There are 4 nested groupings, the coarsest first. Each group lies inside one group of the grouping before and may be the whole of it. The rows also spread widely along 14 directions, which tell nothing about the answers.
In the rows, 128 means zero.
Some rows, each with its group in each grouping after it:
[112  99 135 148 122 142 152  96 123 123  82 125 106 118 133 136 120 145
 108 118 181 124 119 145 134 134 140 133]	Ninim sode K365 K806
[ 94 111  86 138  93 105 127 110 100 122 144 139 119  97 130 115 161 138
 147  91 103 150  74 126 208 117 174 109]	vob noga K238 K686
[120 121 161 108 147 141  92 153 111 102  53 152 153 150 136 140 136 126
  64 140 160 145 159 136 120 195 127 162]	vob nuz K183 K969
[ 49 113 120 196 143 136 185 105 101  94 142 129 156 112 161 135 140 160
 110  93 145 104 144 111 145  77 124 164]	Ninim piren K5 K260
[145 139 133 130 148 121  98 147 135 132 103 141 148 145 114 133 135 110
 136 137 132 143 152 136 169 146 143 135]	vob noga K328 K744
[107 135 174  95 131 117 120 161 114 138  97 135 185 123 117 114 153 118
  84 159 132 144 185 111 110 137 125 148]	vob nuz K183 K434
[113 103 146 143 114 147 156 125 145 155  90 101 122 131 121 161 149 102
 147 143 184 136 162 122 130  90 140 116]	vob nuz K740 K8
[109 135 141 110 143 182  87 183 104 112  81 117 119 115 147 156 134 115
  89 131 136 117 130 159  64 155 129 121]	Ninim piren K606 K931
[130 148 130 125 151 142 164 129 131 139 159 126 131  96 112 110 123 145
 146 133 117 111 137 135 107  90 130 103]	vob sanu K190 K515
[ 73 162 150 100 117 118  90 184 114 112 124 125 176 141 142 139 148 114
 116 139 125 119 160 132  67 135 111 142]	Ninim piren K227 K750
[145 151 165  94 147  80 122 115 130 154 170 146 171  98 112  50 122 225
  91 161 105 108 150 151 125 150 138 130]	vob noga K814 K381
[125  87 130 121  86  88 111 144 170  90 171 223 117 121 126 123 129  59
 164  90 130 119 119  81 138 101  74 140]	vob noga K238 K343
[101 154 164 113 142 174 131 162 125 119  88 125 141 172 148 170 139 100
 114 168 179 121 197 105  35 135 111 133]	Ninim piren K606 K931
[155 114 112 191 138 135 107 108 135 128 143 137 106 142 140 142 131 114
 148 135 144 122 135 119 158 116 131 133]	vob noga K328 K744
[ 75 203  86 158 132 128 116 138  80  97 140 151 166 150 132 107 129 119
 169 132  97 122 106 131  92 120 117 140]	Ninim piren K606 K931
[137 164 143 116 140 159 166 104 123 145 129 162 131 136 124  94 142 173
 140 167 149 146 172 105 126 156 160 107]	Ninim piren K5 K260
[116 139 130 116 113 135 127 137 129 111 187 173 158 107 102 105 124 118
 147 109  71 132 103 120 127  76 111  87]	vob noga K328 K744
[168 147 149 124 190 138  96 159 137  97  94 154 157 146 110 127  83 117
 107 135 124 106 136 165 102 157  92 162]	vob nuz K183 K969
[125 112  70 161  76  97 144  73 108 144 129 127  50 103 146  98 143 138
 167 134 159 109  71 130 114 132 151 110]	vob noga K238 K343
[ 61 137 104 171  62 146 132 117  80 149  89 101 135 128 128 141 183  73
 154 152 146 174 131 101 141  96 157 107]	Ninim piren K227 K750
[110  85 124 127 106 106 128 118 160 113 162 158 109 122 146 143 141 146
 149  85 150 118 103 122 159 113 133 129]	vob nuz K740 K8
[106 175 121 118 121 128  83 151 113 135 112 112 166 186 127 157 160 117
 160 158 139 160 152 129 127 144 153 122]	vob nuz K183 K969
[119 133 134 102 108 123 134 150 138 148 132 150 137  99 107 105 155 117
 162 135 128 139 149 121 151 110 148  98]	vob noga K238 K686
[ 84 124  97 138 120 144 134 152 121  88 139 166 116 108 147 143 136  94
 172  69 124 116  97 116 137 102 125 126]	Ninim sode K365 K806
[153 156 144  70 178  97 129 149 137 118 139 140 154 137 115 114 114 167
 117 127 105 116 142 140 136 160 143 132]	vob noga K238 K343
[158 128 135 119  94 147 115 115 112 159 128 134  98 121 128 120 152  92
 133 163 128 154 137  86 110 135 146 102]	Ninim sode K365 K806
[150 142 144 104 133  77  87 128 157 147 179 154 156 123 109  95 139 176
 144 128 102 146 131 142 210 156 165 129]	Ninim piren K227 K750
[ 66 158 127 136 103  88 151 126 115 130 121  80 200 178  92 164 134  82
 155 141 121 147 139 118 129  50 117 126]	vob noga K238 K343
[112 161 146 117 153 176  73 152 123  77 193 173 184 147 131 136 123 185
 111 113  89 132 116 157 113 133 120  99]	vob nuz K183 K969

New rows, each followed by its group in each grouping:
[136 123 152  97 111 114 141 110 134 152 147 147 144  97  98  84 131 166
 120 140 111 141 116 138 139 121 144 101]	vob nuz K740 K8
[146 164 122 127 181 133 102 156 142 164 106 101 135 153 144 145 166 165
 172 153 171 133 197 144 186 166 196 129]	vob noga K814 K381
[129 113 150 116 173 164 106 163 132 112 137 127 126 102 150 155 142 161
  84 110 134 114 152 151 135 145 144 124]	vob sanu K190 K515
[128 104 111  92  86  69 115 124 154 155 194  76  72 140 171 173 160 141
 162 112 137 107 105 108 111 117 166 112]	Ninim piren K227 K750
[ 79 147 115 130 135  93 144 129 104 112 134  94 154 142 136 144 118 133
 119 112 106 105 101 137 100  98 124 152]	Ninim piren K606 K931
[156 116 117 147 131 118 125 119 109 147  85 115  99  92 121  99 113 110
 116 145 132 107 110 152 105 132 123 135]	vob noga K814 K381
[101 150 125 104 114 145 155  98 103 102 190 125 138 139 125 141 124 164
 112 119  88 137  83 124  82  95 130  78]	vob sanu K190 K515
[ 96 111 121 125 127 131 195  93  98 123 107 106 112  88 121 116 106 153
  93 105 117 112  74 145 103 102 139 118]	Ninim piren K606 K931
[128 144 123  93 165 143 131 168 124  97 103 118 116 139 141 160 109 120
 130 111 135  93 120 152  73 137 122 126]	vob noga K238 K686
[ 96 126 158  78 105 113 123 147 132 130  78 170 163 106  87  98 136 124
 107 125 129 164 126 143 165 152 141 124]	Ninim piren K606 K931
[114 135 124 119  92 118 166  73 117 129  78 116 130 173  83 143  99 103
 130 141 136 167  77 133 126 114 131 108]	Ninim piren K606 K931
[104 162 104 131 159 128 147 155 103 125  98  99 146 124 118 143 132 101
 148 124 119 122 132 145 122 107 137 135]	vob sanu K190 K515
[110  87 118 107 113 124 149 140 144 123 186 124  79 104 175 163 159 138
 143  82 130 105 119  93 118 103 152 113]	Ninim piren K5 K260
[122  92 127 113 121  84 144 101 163 118 148 100 109 173 138 188 119 145
 134  97 156 115 107 129 141 107 139 127]	vob noga K328 K744
[169 104 139 140 151 151  90 179 164 145 107 149 105  93 116 139 133  62
 153 124 137 125 152 132 166 121 128 136]	Ninim piren K606 K931
[ 73 124 177  89 147 125 157 154 138 111  36 120 176 151 115 154 130 148
  86 134 202 127 188 157 125 151 131 149]	vob noga K238 K686
[158 126 118 127 115 120 114 107 146 127 114 162  88 160 123 136 116  99
 158 136 152 142 107 116 134 154 130 129]	Ninim piren K606 K931
[ 84 172 104 173 148 123 102 134 102 107 197  77 146 144 174 147 129 179
 139 125 112  75 115 157  65  97 124 139]	Ninim piren K227 K750
[103 155 119 157 142 133 167 126 103 129  77 118 165 123  93 115 113  98
 139 141 128 127 135 143 123  88 118 129]	vob noga K328 K744
[100 136 117 132 111 151 116 107 104 104 119 137 128 147 135 145 137 152
 118 117 129 156  93 140 148 151 158 107]	Ninim piren K227 K750
[178 113 148 110 150 125 136 136 120 161  82 129 125 129 122 127 153  84
 107 159 131 161 187  75 171 152 156 139]	vob noga K814 K381
[137 135 109 105  98 119  87 119 134  88 121 205  96 159 132 118 115 125
 146 118 141 132  81 139 106 186 114 114]	vob noga K328 K744
[165 149  96 161 148 156 104 105  91 111 173 144  91 113 148 109 119 144
 117 138  88 115  83 134  93 141 126 114]	vob sanu K190 K515
[139 119 165 103 117 118 100 154 155 138 162 134 168 122  94 135 124 102
 130 130  96 137 131 133 129  81 107 111]	vob nuz K740 K8
[101  95 126 119 123 115 109 172 147 113 139 153 120 105 152 146 158 109
 140  86 139 110 141 119 149 116 131 135]	vob noga K328 K744
[110 135 145  81 112 112 125 143 121 151 130 128 156 105 113 104 157 153
 119 138 117 143 139 131 133 134 158 110]	vob nuz K183 K969
[147 148 138 132 173 175 117 178 137 119 120 156 123 113 138 128 125 111
 144 132 135 105 168 133 101 135 119 133]	Ninim piren K5 K260
[ 86 147 105 160 111 151 103 151 126 104 170 169 164 109 107 126 138  92
 191  86  91 141  98 133 175  66 122 104]	Ninim sode K365 K806
[126 129 129 166 137 135 115  98 163 105 185 101 145 204 123 210 102 116
 171 103 138 130 110 131 151  62 117 116]	Ninim sode K365 K806
[139 104 142 117 137 153 120 124 141 111 189 113  98 133 157 178 130 152
 101 113 127 110 118 125  88 109 127 103]	vob sanu K190 K515
[ 96 125 126 139 112 116 158 101 117 126  86 138 143 114  93 111 120 123
 122 128 145 145 108 151 150 117 126 127]	vob sanu K190 K515
[ 98 131 117 141 122 109 123 129 111 128 151 125 114 115 177 119 164 164
 126 128 148 106 145 112 119 146 154 145]	Ninim piren K227 K750
[118  92 151 117  84 131  95 119 145  99 150 172 113 118 123 133 119 125
  92 117 140 126  94 147  91 128  89 113]	vob sanu K190 K515
[117 109 159 124 129 124 138 114 157 102 200 155 154 135 121 147 121 144
 112 108 117 128 131 113 134  83 105 115]	vob sanu K190 K515
[ 90 162 104 144 105 117 112 140  88 105 158 182 175 105 110  79 145 104
 152 122  70 145 108 111 153 100 118 120]	vob noga K238 K686
[123 148 137  73 186 164 174 156 136  83 131 104 129 153 135 182  88 153
 126  97 128  86 118 155  56 105 119 103]	vob noga K238 K686
[ 78 136 120 139 130 157 172 114  87 103  41 137 135 121 125 121 127 132
 104 123 162 142 119 142 128 155 143 135]	Ninim piren K227 K750
[144 134 146 130 132 122 123 126 145 157 130  97 107 150 149 148 138 128
 144 162 179 106 176 115  84 129 137 136]	Ninim sode K365 K806
[ 94 125 109 111 137 140 132 154 127 122 142 107 116 110 154 155 152 160
 153  89 131 109 106 151 125 115 161 109]	vob nuz K740 K8
[ 99 102 123 142  86  92  97 136 108 147 146 113 129  94 140 119 170 117
 111 127 111 128 121 119 140 105 142 127]	vob noga K328 K744
[177 110 206  63 108 103 136 108 168 141 150 146 174 157  57 128  98 107
  86 165 102 166 146 107 126  99  99  94]	vob noga K238 K343
[121 131 153  79 110 154  92 142 138 127 184 140 148 126 119 139 151 170
 115 122  95 150 119 139 134 123 157  63]	vob noga K328 K744
[164  79 115 122 101  72  64 138 147 117 122 170  85 121 140 127 127  85
 128 106 133 122  89 125 145 168 113 165]	vob nuz K183 K969
[103 160 115  90 140 139 187  92  90 110 148 126 107 142 163 127 142 202
 107 134 138 121 121 107  66 158 162 103]	vob sanu K190 K515
[101 131  91 168 141  94 134 108 112 126 160 111 114 119 159 132 154 167
 144 109 136 110 118 131 166 122 160 150]	vob sanu K190 K515
[161 160 126 130 161 114 119 113 116 145  87  79 142 161  95 141  95 122
 129 150 120 136 112 165 140 138 148 136]	Ninim sode K365 K806
[164 165 137 123 159 149  96 146 120 119 144 157 141 128 119 101 109 138
 119 154  99 113 133 145  83 144 113 112]	vob noga K328 K744
[126 145 116 121 134 105 124 156 115 139 108 140 142 110 115 103 150  99
 150 137 120 132 149 119 152 131 141 136]	vob noga K238 K343
[137 154 109 123 183 114 137 162 110 113 131 128 116 125 163 128 124 115
 135 116 108  88 138 106  93 143 129 168]	Ninim piren K606 K931
[ 95 115 192  92 125 163 151 113 131 120 174 120 187 122 109 140 130 196
  62 132 112 144 137 136 102  87 129  82]	vob nuz K183 K434
[111 111 124 113 105 127 166 132 138 115 113 171 101 106 128 117 121  95
 148 108 145 116 116 107  99 117 108 128]	Ninim piren K5 K260
[134 164 151 135 177 116 118 120 125 146 177  66 195 156 113 143 120 191
 112 149  92 121 152 156 143  88 150 119]	vob noga K814 K381
[140  88 154 136 111 189 156 106 157 130 155 150 101  96 116 133 120 139
 133 124 148 123 114 133 102  79 117  74]	vob nuz K740 K8
[149 150 128 102 114 128  98 162 106 154 108 149 117  97 130  90 160  93
 132 161 112 144 149 105 115 168 147 122]	Ninim piren K227 K750
[179  92 169 108 139 144 146 124 169 117 159 191 105 102 119 108 110 128
 110 133 140 110 154 103 107 121  97 111]	vob noga K238 K343
[124 123  85 173 140 159  79 136  96 107 104 131  84 138 182 157 162 130
 128 116 153 126 116 133 148 175 166 134]	vob noga K328 K744
[127 108 134 170 143 105  77 152 155 122 154 142 157 135 134 147 140 101
 145 115 135 119 159 124 182  97 113 159]	vob noga K814 K381
[ 96 149 149 131 114 181 128 103 140  86 141  95 146 208 118 203  83 149
 128 143 164 111 101 178  22  78  87  75]	vob noga K238 K686
[153 134 110 167 133 115  72 116 137 117 199 111 109 168 157 169 122 122
 158 120 115 109 104 124 122 109 127 134]	Ninim sode K365 K806
[121  70 165  47 110 120 133 126 172  87 158 190  90 132 162 152 139 186
  92  85 172 118 126 110 123 175 139 109]	vob noga K238 K686
[101 138 141 137 145 111 145 137 137 127 137 115 165 106 100 119 114 136
 127 125 126 106 135 163 120  81 108 134]	vob sanu K190 K515
[134 120 132 153 141 137 122 133 128 148 119 119 113 118 154 130 158 134
 131 153 171 115 172 116 119 137 146 142]	vob nuz K183 K434
[127 121 134 118 132 116 176  97 103 171 172  64 122 114 148 141 165 159
 115 136 110 136 148  80 142  90 189 109]	Ninim sode K365 K806
[165 100 150 114 130 123 113 113 160  88 145 174 116 183 128 167  98  99
 111 117 135 132 119 100 115 135  93 130]	vob noga K328 K744
[133 129 141 118 101 134 151  98 110 151 136 140 125 103 114  93 143 141
 116 153 114 155 126 106 136 128 154  99]	Ninim piren K227 K750
[168 158 111 125 182 114 107 172 120 138 155 118 124  98 142 108 132 133
 149 132  92  89 145 137 126 130 145 139]	vob noga K238 K686
[114 172 137 127 152 125  69 147 114 114 143 105 170 194 151 165 141 152
 117 156 132 124 162 138  96 148 133 138]	vob noga K814 K381
[171  99 158  95 140 123 147 123 153 167 150 101 116  94 110 124 125 155
 113 134 114 120 128 138 133 104 150 102]	vob nuz K740 K8
[145 147 139 125 154 108 115 141 117 145 122 110 154 139 122 123 135 127
 113 153 114 127 159 125 132 133 140 138]	vob noga K328 K744
[158 169 144 122 104 129  85 116  99 136 165 179 150 139 111  70 139 126
 117 196  94 148 145 100  85 151 112 105]	vob noga K238 K343
[ 91 187 131  84 134  72 178 156  91 164 125  81 174 113 126  94 154 126
 138 161  97 113 172  97  81 111 149 144]	Ninim piren K227 K750
[ 92 102 122  91 113 152 173  93 104 108 101 139 104 114 133 141 137 173
  90  91 130 159  72 129 159 152 180  95]	Ninim piren K606 K931
[113 188 128 147 189 223 123 120  99  99 156 134 124 136 177 125 130 252
 121 141 161  94 145 172  66 172 164  95]	Ninim sode K365 K806
[119 129 122 111 109 110  92 118 113 126 168 138 130 126 135 128 157 158
 110 124 105 151 105 128 154 149 157 112]	vob sanu K190 K515
[ 93 125 143 119 107 142 114 122 133 118 133 155 149 117 113 121 137 159
 130 110 140 147 113 153 165 127 148 104]	Ninim sode K365 K806
[122 156 115 158 166 169 106 135 145  63 196 182 118 186 176 171 112 141
 162 105 140  95 127 109  81 127  99 135]	Ninim piren K606 K931
[114 113 129 112 112  62 148 114 137 126 154 133 151 117 109 110 118 133
 131 106 106 116  99 126 136  96 115 144]	vob nuz K183 K969
[154 128 136 106 142  95 100 116 127 130 120 129 121 145 140 117 125 174
 101 144 142 120 125 145 117 186 143 149]	vob nuz K183 K969
[ 86 159 123 111 165 141 169 148 111 132 137  98 137 123 168 141 167 184
 138 121 146 112 173 113 123 136 181 126]	Ninim piren K227 K750
[126 175 109 106 118  96 124 119  98 171 155 101 155 111 103  83 150 167
 157 151  78 145 101 145 147 119 177  98]	vob nuz K740 K8
[123 172 133 132 136 122  94 123 123  89 158 141 162 176 121 135  90 144
 125 135 105 115  99 155  78 133  96 132]	Ninim piren K227 K750
[ 69 144 132 128 131 154 102 157 112  82 164 135 167 123 143 148 133 153
 113  93  99 118 105 154 114 110 123 115]	Ninim piren K227 K750
[126 130 150  85 120  91 119 112 142 107 147 163 144 167 127 127 118 165
 106 128 133 129 124 126 114 157 122 126]	vob noga K328 K744
